There are 10 hidden switches. A switch that is on adds its own fixed numbers to the row, and there is some noise. The rows also spread widely along 16 directions, which tell nothing about the answers.
In the rows, zero is written as 128.
Some rows, each with its switches (1 for on, 0 for off) after it:
[133 177  94 121 152  88 106 182 130 108 173 133 112  80 158 168 178 130
 128 116 142 174 124 126 111 129 133 135 130 137 180 145]
0 1 0 0 1 0 0 0 1 0
[105 148  89 130 160  81 126 111 139 176 117 130  83  67 117 137  92 157
  98 145 125 169 135 139 101 197 104 120 144 146 132  95]
0 0 0 0 1 0 0 0 1 1
[ 97 141 147  90 111  92 127 137 109 146 166 102  90 119 182 186 120  99
 126  95 175 138  91 138 111 123 121  87 183 119 172 157]
1 0 0 0 1 1 0 0 0 0
[ 95 110  89 191 171 158  92 187 112  94 151 158 142 106 109 191 135  93
 121 105 125 111 129 161  85 156 100 116  85 143 164 103]
1 0 0 1 0 0 0 0 1 0
[114 100 116  65 133 129 150  94 137 145  80 143 111 125 103 107 117 176
 139 136 161 141 156  99 153 133 187  78 161 157 104  99]
0 1 1 0 1 1 1 1 0 0
[ 95 139 185  58 122 102 178 134 110 133 110 102 128 114 134 215 117 107
 156 119 201 158 136  86 168 137 153  83 148 130 163 128]
0 0 1 0 1 0 0 0 0 0
[ 77 100 184 119 129  64 131 164 118 170 161 118 108 110 126 173 129  80
 130 121 101 149 188  79 123 122 167  97 149 134 164 155]
0 0 0 0 0 1 0 1 1 0
[155 133 129 168 212  98 105 161 105 113 136 136  68 140 111 122 108 152
 120 114 119 171 131 112  81 176 125  83 127 188 154 116]
1 0 0 1 0 1 1 1 0 0
[131  91 174 149 115 157 139  94 161 138 129  97 166 139 132 169 113 120
 126  80 172 101 108 148 120 161 120  93 150 126 108 152]
1 0 1 0 0 0 0 0 0 1
[ 96 131 144  70 154 139 137 154  92 107 114 126 127 115 104 148 121 139
 129 147 115 132 146 128 163 147 130 112 103 132 123  90]
0 0 1 0 0 0 0 0 0 0
[ 71  97 109 120 159 169 137 159 108  46 187 145  92 122 104 208 149  91
 162 111 183 137 100 158 122 103 156  71 147 140 124 106]
0 0 0 1 0 1 1 0 0 1
[146 151 124 100 110 124 150 135 154 138  52 147 116 141 152  96 158 147
 135 181 123 153 138  39 147  81 214 107 134 174 157  96]
1 0 1 0 0 0 0 1 1 0
[144  97 148 181 149 138 142 126 116 142 119 100 129 135 136 153 108 140
 135  62 157 165 131 170 109 205 103  71 162 157 132 135]
0 0 1 0 0 0 0 0 0 0
[142 159  93 124 159  79 105  96 121 164 153 115 118  82 143 185  96 168
  92  69 174 124 114 140  74 200  80 112 155 130 155 140]
1 1 0 0 0 1 1 0 0 1
[107 138 174 175 140 175 111 150 144 107 147 110 104 140 136 117 105  98
 110 154 108 106  59 195 117 156  64 139 133 129  93 102]
0 0 1 0 0 0 0 0 0 1
[161 172  87 149 180 101  82 174  82 158 199  84 164  76 133 149 135 163
  96  98  99 132 160 132 101 140 144 169 114 124 114 128]
1 0 0 0 1 0 0 1 1 1
[ 74 145 125  63 132 103 103 147  86 125 159 124  91 103 160 176 131  95
  81  95 102 105 103 162 109 145  91  91 123 124 154 128]
0 0 0 0 0 1 0 0 0 1
[156 148 202 138 148 138 160 169  92 102  58 130 151 139 124 142 136 146
 155  93 135 171 152 137 153 178 115 112  98 168 158 119]
0 0 1 0 0 1 1 0 0 0
[108 134 162 109  87 122 150 127 187  90  94 165 107 118 131 157 184 107
 129  98 168 158 110 162 123 152 134 121 130 157 152 172]
1 1 1 0 0 0 1 0 0 1
[113 152 178 121  81  65 124 112 157 178 109 138 116 120 148 107 121 130
 102 127 189 133 130 125 131 142 143 180 172 129  92 169]
1 1 1 0 0 1 0 1 1 1
[104 107  67  47 130  97  92  80 148 145 129 159 108  72 132 129 135 146
  83 119 106  93 154 101 119 126 156 104 141 127 111 122]
0 0 0 0 0 1 0 0 1 0
[198 171  84 124 137 152 103 116 178 116 159 103 111 112 182 100 163 156
 123 163 108 123  77  78 110  68 173 131 173 132 127 114]
0 0 0 0 0 0 1 0 1 0
[154 160 132  47 127 151 133 110 139  96 101 120 129  98 134 103 137 157
 116 156 124 101 110 104 172 113 140 134 125 117 113  98]
0 0 1 1 0 0 0 0 0 0
[150 153 145 146 144 154 145 180  98  87 113 116 157 118 159 192 154 106
 164  97 152 144 125  86 138  99 162  76 116 155 203 102]
0 0 1 1 1 1 0 0 0 0
[132 137 149 136 195 146 138 171  74 108 102 112 150 186 122 164 100 152
 149 139 200 159 110 106 148 160 137  91 103 166 109  84]
0 0 1 0 0 0 0 0 0 0
[ 99  87 164 154 135 145 131 129 152 127 153 128 164 109  94 151 120 133
 158 127 155 129 154 144 148 151 131 141 140 118 101 130]
0 0 1 0 0 1 0 0 1 0
[ 90 108 127 113 120 121 134  82 185 158 145 110 122  94 122 188 103 107
 106 153 129  93 126  63 107 120 161  83 155 122 141 111]
1 1 1 0 0 0 0 0 0 1
[ 84 146 149 105  96 143 112 157  99 123  93 165  95 113 139 113 109  74
 106 163 113  70 112 139 145  84 124 168 140 118  80  88]
0 0 0 0 0 1 1 0 0 0
[100 160 194 151 106  84 121 203  88 155 102 115 125 166 161 159 150  62
  85 103 130 155 142 120 109 118 172 136 107 170 114 163]
1 1 0 0 0 0 0 1 0 1
[138 136 119 116 182  89  83 159 179 102 171 164 157 154 137 172 172 149
 133 137 157 153  91  64  90 132 134  99  80 162 213 154]
1 0 1 0 0 1 0 0 0 0
[165 123  72 155 126 142 102 136 153 129 109 173 146 105 142  70 152 170
 131 130 109 120 125 137 120 127 118 129 139 134 147 111]
0 1 0 0 0 1 0 0 0 0
[135 112 175 126 111 158 142 149 165  67  81 164  93 138 130 122 169  66
 142 120 121 118 119 111 138  86 171  99 134 161 117 135]
0 0 0 0 0 0 1 1 0 0

New rows. What belongs after each?
[180 174 172 179 151 133 133 170 149 125 161  86 166 114 152 163 121 129
 164 140 147 133  98 100 131 138  87 147 141 101 185 128]
0 1 0 0 0 0 0 0 0 0
[131 115 141 151 177 156 114 180 130 138 159  89 173 142 128 162 136 120
 150 165  83 135 141  64 129  96 178  88 101 135 157  97]
0 0 0 0 1 0 0 0 1 0
[ 79 129 103  85 145  94 108 141  93 126 149 153  84  91 117 137 121 128
 103 135 128 134 149 134 128 136 139 128 143 140  99 106]
0 0 1 0 0 1 0 0 0 0
[127  96 168 154 131 143  82 150 154 142 125 136 163 123 134 107 136 102
 108 114  56  79 144 137 112 129 113 123  97 125 139 146]
1 0 0 0 1 1 0 0 1 0
[ 94 159 163  75 128 130 122 175  63  82 126 137  91 130 166 165 138  85
 128 123 144  95 117 115 154  91 139 106 131 130 147 111]
1 0 1 0 0 1 0 0 1 0
[128 173 159 102 104 117 146 115 146 151  95  95 118  72 149 153 107 108
 108 137 128 126 114 119 139 138 113 140 146 115 145 113]
0 0 0 1 1 0 0 0 0 0
[106 122 195 240 137 122 111 161 131 153 137 106  95 124 131 118  86  68
 120 135 121 134 137 143 106 127 141 157 169 147  53 123]
0 0 0 0 1 1 0 1 1 0
[158 157 109 179  94 165 111 117 155 109 102 152 165  75 158 144 126  96
 119 120 156  56 108 101 129  74 144 178 152 120  94  92]
0 0 1 0 0 1 0 0 0 0
[178 150 151 120 109  96 119 126 181 149 145 117 115  81 145  67 149 146
 123 125 109 137 129 132 136 125 128 165 174 110 119 168]
0 1 0 0 1 0 0 1 0 0
[156 116 160 134 160 134 104 123 140 138 172  86  84 113 151 104 101 104
 116 145  76  92 109  84 121 102 144  83 178 123 106 116]
0 0 1 0 1 0 0 0 0 0
[146 155 159 107 119 139 123 166 147 135 111 119 166 109 147 121 170 145
 130 133  55 148 133 123 134 126 132 131  96 147 196 125]
0 0 1 0 1 1 1 0 0 0
[145 132 142 168 176 117 101 160 109 157 176 113 129  67 114 172  76 108
 126 111  93  81 141 116  98 160  70 131 139  99 169 114]
1 0 0 0 1 0 1 0 0 0
[ 42 122 165  86 121  89 146 135 132 200 132 117 146 123  91 152  91 163
 124 180 130 166 143 143 138 187 106 142 115 123 153 112]
1 0 1 0 0 1 0 0 0 1
[107 153 132 160 187 103 112 173 105 156 211  73  96  95 116 144 100 148
 126 177  98 182 147 116 112 142 154 146 152 137 116 106]
1 0 1 0 1 0 0 0 1 0
[111 160 160  62 151  38 104 141 130 183 148 117  69 118 134  92 108 147
  82 150 117 154 112 133 120 177  94 133 145 128 124 153]
0 1 0 0 1 0 0 1 0 1
[165 179 119 150 138 135 124 166 136  96 158 122  74 110 161  61 151 150
 163 183 134 159 107 108 151  60 176 155 190 130 106 104]
0 1 0 0 1 1 0 1 1 0
[ 96  74 161 162 148 163 134 115 147 120 148 116 138 144 108 184  83  95
 155 123 165  88 116 104 118 122 136  73 154 125 125 111]
1 0 0 0 0 1 0 1 0 0
[148 163 126 102 153 165 102 123 166  47 185  99 139  79 125 161 166 122
 103 109 121  99  95 144 128 112 139 154 113 126  94 135]
0 0 1 1 0 0 0 1 0 0
[142 143 212 114 109  65 115 138 148 166 111 124  93 134 156  84 136 103
  96 140 109 123 149  76 134 123 160 140 154 135 102 172]
1 1 1 0 0 0 0 0 1 1
[115  97 163 193 104 138 116 144  79 167 146 102  99 104 141 131  93  58
 105  80 107  83 161 134 105 101 168 121 202 137  68 122]
0 0 1 1 0 1 1 1 0 0
[137 132 158 139 135 131 100 114 134 156  79 102 118 171 181 159 111  81
  71  97 144  93  83  94  83 142 137  76 130 166 114 131]
0 0 0 1 0 0 1 0 1 0
[113 111 157 153 119 197 120 146 138  74 128 154 165 106 109 125 128 105
 151 130 136  69 116 171 164 109 103 165 123 105  85 101]
0 0 1 0 0 1 0 0 0 0
[110 204 103 170  86 113 110 183 105 172  93 142 156 108 188 162 118  92
 107 133 178 112  89 131 108 102 113 186 138 130 158  95]
0 1 0 0 1 1 0 1 0 0
[163 104 105 111 138 150 116  98 178 126 131 126 191 130 119 131 157 176
 126 118 148 116 128  97 128 121 178 109 119 138 110 136]
1 0 1 0 0 0 0 0 0 1
[126  74 179 161 118 128 110 149 160 143 165 133 130 129 110  94 136  97
 132 117  98 111 147 151 123 125 132 138 153 116 100 173]
1 0 0 0 0 0 0 1 0 0
[166 149 100 113 140 130 131 104 151 140  31 138 187 110 123 130 133 166
  98 125 143 133 149  77 139 135 184 126  83 166  87  93]
0 0 0 0 1 0 0 0 0 1
[126 165 136 122  70 124 137 132 177 145 106 134 149 109 176 156 167 117
 129 110 161 142  87 146 116 113 131 140 153 131 172 151]
0 1 0 0 1 1 1 0 0 1
[157 112 132  82 164 103  73 110 119 178 153 103 108 168 173  65  99 164
  90 129 113  98  82 114 112 134 110  77 162 124 103 138]
0 0 0 0 1 1 0 0 0 0
[120 133  95  85 202 144 101 130 162  80 128 172 151 122  80 182 122 158
 126 144 167  86 101 103 111 167  94 110  69 135 161  97]
1 1 0 0 0 0 1 1 0 0
[144 139 118 159 133 123  72 138 136 124 150 131  87 121 176 105 138  95
  65  84 102  88  75 182  77 150  76 117 150 133 103 148]
0 1 0 0 0 0 0 0 0 1
[185 184 116 116 158  98 106 156 124 154 224  55 125  95 163 110 141 172
 129 135 119 168 109 122 123 107 150 162 180 107 118 150]
0 0 0 0 1 0 0 1 0 0
[144 138 199  82 159  90 125 121 126 144 104 133 117 115 121 144  85 132
 122 105 125  95 124 104 130 187  57 104 126 119 174 134]
0 0 0 0 0 1 1 1 0 0
[ 58 176 142  97  78  94 110 148 114 189 128 104  98  83 168 152 135 100
  67 128  80 145 130 174  99 138 131 168 142 143 143 134]
1 0 1 0 1 1 1 0 1 0
[132  85 107  80 160 146 137  78 135 101 108 127 115  97 103 140 127 151
 120 101 130 108 164 107 147 140 176  64 139 137  71 109]
0 0 0 0 0 0 0 0 1 1
[120 203 127  90 145  70 104 173 124 129 152 121  51 103 150  94 149 123
  93 192 103 173 117  91 130  90 182 163 148 158 100 117]
0 1 1 0 1 0 0 1 0 0
[126 156  74 150 136 134  85 138 176 154 162 130 140 124 142  89 137 170
 103 188 116 140  70 129  94 116 129 165 134 146 139  94]
0 0 1 1 0 1 0 1 0 0
[162 169 111 102 121 113 131 134 148 114 127 146 110  79 133  90 159 180
 141 125 129 165 123 154 135 137 119 169 157 133 146 132]
0 0 0 0 0 1 1 1 0 0
[113 144 171 111 134  70  84 146 131 151 182  97 116 106 149 157 138  96
  68  83  99 123 132 155  92 172  98 140 125 119 122 196]
1 1 0 0 0 0 0 0 0 0
[118  84 190 114 141 113 118 117 109 157 144  92 115 136 127 132 100 105
 102 109  88  96 162  74 122 121 174  60 147 136 109 135]
1 0 1 1 0 1 0 0 0 1
[133 186 108 128 155 104  72 183  87 116 148 151 114  82 152 144 118  99
  86 117 126  84 101 146 107 130  79 178 108 115 129 118]
1 0 0 0 1 0 0 0 0 0
[101 138 178 120  99  37 138 126 157 222 118 137 108  85 117 104  92 139
 119 179 107 163 171  80 131 155 124 168 162 124 163 139]
1 0 1 0 0 1 0 0 0 0
[104 113 111  72 105 151 154  74 132 105  80 152  59 112 132 136 120 128
 116  94 195  99 109 153 134 138 153  81 190 151  83 109]
1 0 1 0 0 0 1 1 1 1
[112 227 199 129 105 128 150 189  92 149 119  55 140 134 179 159 129 113
 118 176 136 158 103 121 157 114 139 183 128 125 124 101]
0 1 1 0 0 0 0 0 1 1
[174 142 184 120 130 149  93 128 173  51 124 151 135 134 158 109 169 111
 130 100 153  74  96 131 144 108 113 143 121 114 108 175]
1 1 0 0 0 1 0 0 1 0
[155 120 168 129  83 137 123 130 169 180  89 118 152 129 143  44 143 149
 111 148  50 120 142 130 137 129 136 148 137 133 136 141]
1 0 1 0 0 0 0 1 0 0
[142 176  93 126 136 148 102 108 163 100  76 147 128 128 154 129 121 132
  96 170 164  96  70  81 113  90 154 143 111 154 107  81]
1 0 0 1 0 1 0 0 0 0
[156 186 163 131  83 121 158 113 146 143 131  90  60  91 183 125 109 107
 136 146 176 131  77 110 134 108 126 140 238 111 137 121]
0 1 1 1 0 0 1 0 0 0
[135  73 124 117 153 108  93 116 132 156 198 134  55  97 127  79  82 107
 126 133 113  75 116 123 120 119 103  87 221  86  94 133]
0 0 0 0 1 0 0 0 0 0
[ 89 117 112 148 141 123 119  91 148 161 127 100 121  98 141 219  85  96
  88 119 127 102 120  63  72 140 152  58 139 157 171  91]
1 0 1 1 0 1 0 0 0 0
[132 137 178 145 157 183 118 166  80 128 137  72 138 126 121 120  74 110
 120 166  66  71 125 122 149 117 110 131 117  99 105  72]
1 0 0 1 0 0 0 0 0 0
[127 136 138 154 124 172 154 189  61  96 111 135 120 120 143 152 126 107
 158  94 147 125 116 187 144 139  89 106 141 122 161 100]
1 0 0 0 0 0 0 0 0 1
[111 132 121  53 186 105 126 179  53 111 146 127 142 151 107 143 147 198
 140 110 157 179 157 140 151 167 147 100  93 156 148 126]
1 0 1 0 0 1 0 1 0 0
[ 90 122 157 117 104 168 156 118 131 131  84 104 178 121 126 211 127 111
 115  84 164 128 126 170 130 172 127 116 114 148 117 121]
0 0 1 0 0 0 1 0 0 0
[ 76 143 147  85 131  94 111 152 129 137 188 109  84 120 141 142 141 121
  99 131 126 171  90 193 115 174  91 134 144 129 131 157]
0 0 1 0 0 0 0 0 0 0
[134 162 129 151 105  94 138 147 114 161 126 141  86  75 131 110 115 131
 128 145 124 130 162  93 123 102 166 160 184 135 131 107]
1 1 1 0 0 1 1 1 0 1
[152 156 117 117  78 143 119 153 136 129  96 155 183  72 133 125 168 109
 115 126 127  91 158 101 151  70 185 205 123 121  96 119]
0 0 1 1 0 0 1 0 0 0
[132 131 150  81  86 125 121 166  79 117  83 156 119 116 173 135 152  66
 111  87 110  72 147 104 147  78 151 106 132 120 145 137]
1 0 0 0 0 0 0 0 0 0
[101 150 167 113 119 146 148  87 143 124  57 107 112 118 130 146  95 128
  91 140 125 110 119 113 130 153 137 100 118 156 112  88]
1 1 1 1 0 1 0 0 0 1
[105 161 178  97 115  76 110 150 156 129 143 150 124 129 143 168 142 106
 121 123 179 140  94 135 115 144  96 168 126 126 156 178]
1 0 0 0 0 1 1 0 0 0
[156 148 188 175 146  88 132 160  99 154 117 115  66 111 141 130  93  81
 113 106 106 133 140 101 104 145 121 114 170 149 122 127]
0 0 0 0 0 0 1 1 0 1
[ 71 156 132 150 135 106 149 150  76 135 126  92 127  86 118 214 117 105
 107 116 165 174 184 113 128 130 200 139 130 154  79 100]
0 1 0 1 0 1 0 0 1 1
[170 146 161 166 145 131 117 163  70 100  90 150 102 112 144  94 107 125
 131  84 131 101 141 160 136 155  80 130 144 127 120 122]
1 1 0 0 0 1 0 0 0 0
[138 178 146 143 106  89 112 165 159 142 138 122 133 102 146 124 161 112
 109 133 161 160 120 119 124 112 164 188 143 143 113 156]
0 1 1 1 1 0 0 1 0 0
[133 130 166 192 141 143 151 146  89 120 154  89 108  78 119 174  83  93
 148 114 142 120 161 114 137 125 146 133 182 119  96 102]
1 0 1 0 0 0 0 0 0 0
[116  73 156 132 112 108 109 129 198 131 145 170  76 125 110  52 153 109
 128 136 121 143 124 158 128 126 147 130 179 143  79 172]
0 0 1 0 1 0 0 1 0 0
[163 139 107 156 125  79 118 109 155 178 121 129  58  82 148  39 111 162
 113 143  93 162 143 115 110 133 148 127 210 145 110 124]
0 1 0 0 1 1 0 1 0 0
[152 165 124 180 155 106  91 142 162 137 174 136 136 122 134 149 108 133
 128 139 190 119  80 112  86 124 112 184 152 130 120 134]
1 0 0 0 0 1 1 1 0 0
[143 173 134 158 188 158 131 122 163  24 124 131 110  96 111 230 128 105
 132 105 189 130  87 125 102 153 119 124 100 163 117 112]
1 0 0 0 0 0 1 0 0 0
[102 155 176 120  90 126 122 117 192 159 169  92 129 106 160 133 119 109
 119 183 109 115  75 118 127 108 108 161 165 102 146 129]
0 0 1 0 0 1 0 0 0 0
[107 154 176 161  79  90 113 105 214 168  87 165  82 113 143 117 110  73
  86 154 163  89  92 107  93 134 119 178 169 141 103 144]
1 1 1 0 0 0 1 1 1 1
[154 138 179 157 128 152 133 176 165 104 107 114 150 171 153 127 169 101
 151 149 139 167  89  98 134  92 168 110 111 157 149 139]
0 0 0 1 1 0 0 0 0 0
[137 161 147  92 126 121 157 134 170  89  78 133  81 127 138 125 187 141
 123 127 111 211 118 128 125 148 169  98 121 201 158 136]
0 0 1 0 0 0 1 1 0 0
[163 172 176 180 103 131 145  88 147 133  65  99 118  63 148 126  91 110
 102 100 130 118 132 138 132 142 125 163 163 134  64 113]
0 0 0 0 1 1 0 0 0 1
[150 175 144 192 151 134 105 109 167  96 146  97 131  67 147 187 124 103
  85  89 108 108 104 129  85 151 110 141 121 151 112 120]
0 0 1 0 0 1 0 0 0 1
[ 86 150  60 128 150 137  86 163 121 114 179 128 150 144 158 211 152 102
 107 131 215 110  82 115  97  87 174 127 127 140 103 112]
0 1 0 0 0 0 0 1 1 0
[133  87  97 160 159 179 132 119 165 109 177 122 160 125 110 179 141 149
 169 121 183 130 114 116 117 124 166  88 159 136 119 111]
0 0 1 0 0 0 1 0 1 1
[ 87  91 119  94 126 156 117 126 181  80 133 162  82 160 124 110 159 108
 128 172 141 133  83 134 130  91 170  94 139 148  92 131]
1 0 0 0 0 0 0 0 0 0
[ 75 161 131  62 178 136 140 184  85  66 183 113  65 126 105 176 145 135
 142 162 138 175 110 149 142 124 153 113 124 153 135 103]
1 0 1 0 0 0 1 1 0 0
[ 96 125 127  91 124 109 125  92 170 144  70 136 134 112 123 137 145 157
  87 116 113 147 159 118 119 175 160 102 104 176 125 125]
0 1 1 0 0 1 0 1 1 0
[ 83 119 131 187  91 122 152 144 118 155 121 125  69  80 145 172 115  63
 119  99 116 136 152 150  96 131 142 101 185 145 146 115]
1 0 0 0 0 0 0 1 1 1
[132 134 133 142 125  82 134 147  93 171 177 119 127  63 118 162 101 135
 149 105 155 137 178 117 125 134 136 165 186 101 132 141]
1 0 0 0 0 1 1 0 0 0
[133  96  40 117 145 108 110 130 146 123 144 176 116  81 107 119 163 167
 125  79 147 165 152 169 100 159 146 109 145 153 138 149]
1 0 0 0 1 0 0 1 0 0
